There are 5 ways to turn a row about zero (a turn may also mirror it). The second row of each pair is the first, turned, with some noise.
In the rows, 128 means zero.
Known pairs, each followed by its turn:
[ 53 123 137 154 124]
[172 161 119 136  72]	J_224

[138 146  77 149 114]
[152 178 100 127 138]	J_105

[114  90 125  92 141]
[131 138 146 135 178]	J_85

[147 209 108  95 120]
[ 57 129 116 157  79]	J_815

[ 81 115 100 129 153]
[154 174 142 155 119]	J_224

[113 199 111  82 117]
[ 65 132 141 179  98]	J_224

[142 111 117 155 126]
[135 123 156 106 128]	J_635

[127  75 113 128 122]
[105 136 139  81 109]	J_635

[114 136  85  97 134]
[ 95 132 103 118 163]	J_635

[146 140 132 167 119]
[124 115 135  94 105]	J_815

[ 93  94  66 122 140]
[148 190 172 137 141]	J_224

[110 131 102  85 149]
[101 148  91 119 151]	J_635

[144  46 151  84 105]
[127 142 199  91 188]	J_85

[ 87 112 109 124 134]
[147 136 148  88 124]	J_105

[ 62  94 108 129 120]
[141 150 179 144 178]	J_815

[138 139 140 128  96]
[133 152 128 119 100]	J_815

[137 160 106  92  78]
[199 131 134 123 114]	J_85

[ 99  93 103 103 102]
[126 175 140 141 169]	J_815

[108 186 112 161 141]
[102 195 144 136 117]	J_105

[145  97  79 119 118]
[168 131  88 103 146]	J_105

[123 138 115 115 151]
[113 114 121 146 136]	J_815

[119 119 213 146 134]
[153 106  51 106 108]	J_224

[149 103 130 132  72]
[143 148 173  97 109]	J_85

[141  85 128  70 115]
[158  68  99 110 111]	J_105

[166 113 147 164  95]
[136  86 126  74 133]	J_224

[ 96 149  91 175 161]
[170 104 120  95 180]	J_635

[118 132 125 143  80]
[118  81 139 133 112]	J_635

[106 124 145 154 118]
[108 118 149 143 108]	J_85

[160 120 150 115 117]
[139 120 137  87 135]	J_85

[100 168 138 175  96]
[133 174 174 167 127]	J_105

New pairs. What belongs after each?
[ 63 128 114 194  73]
[129 158 224  92 131]	J_815

[140 168 165 151 144]
[111  85 100 116 101]	J_85

[138 107 116 162  87]
[171 139 136 150 160]	J_105

[159 107 137 142 113]
[138 108 114 150 155]	J_105

[107 134 167 168  89]
[141 136 184 171 136]	J_105

[184 131  90 116 154]
[ 90 110  73 111 143]	J_815

[180 104 123 115 171]
[107 149  96  81 166]	J_85

[202 147 177  91 152]
[ 79  78  73 133 184]	J_224

[129 158 102  97 130]
[169 129 100 135 137]	J_85

[108 185 105 107 191]
[133 104  50 163 149]	J_85

[112 137 124 147 192]
[174 156 110 108 163]	J_635

[ 59 138 167 117 131]
[158 129 176 182 119]	J_815

[165 163 105 197 129]
[114 190 110 163 174]	J_105

[105 130 129 183 141]
[116 159 169 124 163]	J_105

[169 154 159 133 112]
[138 104 120  83  99]	J_85

[130  94  94 140 136]
[113 172 128 131 144]	J_85

[126 165 157 140  97]
[113  95 115 118  90]	J_224

[171 133 167 100 106]
[148 103 143  71 131]	J_85

[160  69 132 127  71]
[136 164 194  83 130]	J_85

[123 125 198 114 141]
[107  64 148 112 147]	J_85

[144 112 133  75 184]
[136  99  73 179 152]	J_815

[ 87  78 124 138 166]
[163 107 149 141 185]	J_815

[135 148 139  95  99]
[171 109 136 111 128]	J_85

[138  85 140 137 139]
[129  95 133 119 162]	J_105

[123 172 152 112 184]
[126 113  93 194 131]	J_224

[165 167 117 130 138]
[102 150  93 151 123]	J_105

[176 114  82 153 125]
[100 124  99  73 149]	J_815

[144 130 134  97 120]
[127 107 109 137 107]	J_105

[ 97 117 112  97  68]
[193 121 139 127  92]	J_105

[126 118  88 138 100]
[149 167 139 138 114]	J_85

[128  83 109 107 178]
[146 168 122 144 180]	J_224

[113 124 126 165  97]
[134 141 168  95 120]	J_815

[131 168  89 127 181]
[142 145 119 130 202]	J_635

[105 105 114  87 100]
[126 180 130 153 150]	J_815

[ 95 115 135 140  96]
[126  90 118 111  99]	J_635

[ 69 176 173 134  95]
[157  71  75 169 105]	J_635

[147  75 122 134 135]
[139  97 111 113 169]	J_105

[ 92  85 124 111 143]
[147 182 116 121 131]	J_224

[177 130 157 158 170]
[155  77 101 134 171]	J_224

[169 145 182 145 143]
[130  69  86 127 141]	J_224

[ 64 153 117 127  97]
[161 116 147 189 107]	J_85

[132 163 129  95 127]
[104 133 113 156 102]	J_815

[157 137 150 139 132]
[135 111 110 111 104]	J_815

[159  52 150 134 152]
[165 141  95  85 187]	J_224

[140 117 118 146 115]
[129 135 130 100 136]	J_815

[163 153 159  98 122]
[122 151 133 185 117]	J_635

[ 81 157 126 107  87]
[ 97 154 136 130  68]	J_224

[100 147 126 114 103]
[113 154 152 149 117]	J_815

[161 121 115 165 113]
[121 125 121  75 127]	J_815

[114 109 115 119 148]
[123 144 115 102 138]	J_635

[146 180 121 112 100]
[130 156 100 166  91]	J_105

[128  86  58 127  71]
[ 55  88 157  79 136]	J_635

[126 102 190  85  93]
[104 142 107 158  49]	J_635

[149 160  69 123  95]
[164 174  83 139 112]	J_105

[155  70 125 117 135]
[107 168 151  96 106]	J_635

[104 169 102  73  88]
[ 61 154 150 147  89]	J_224

[ 57  91 102 106 110]
[141 206 146 118  96]	J_224

[ 68  99 143 106 105]
[110 108  77 101  83]	J_635

[148 133 130 128 154]
[117 122 103 110 134]	J_85

[115  96 162 145 130]
[ 92 117 162 127 137]	J_85

[136 137 174 150 164]
[ 72 115 145 141 147]	J_105

[112 111 163 144 110]
[137 105 168 145 137]	J_105

[114 139 145 150 141]
[152 117 114 144 116]	J_224

[ 54 109 138 158 142]
[157 109 199 142 156]	J_815

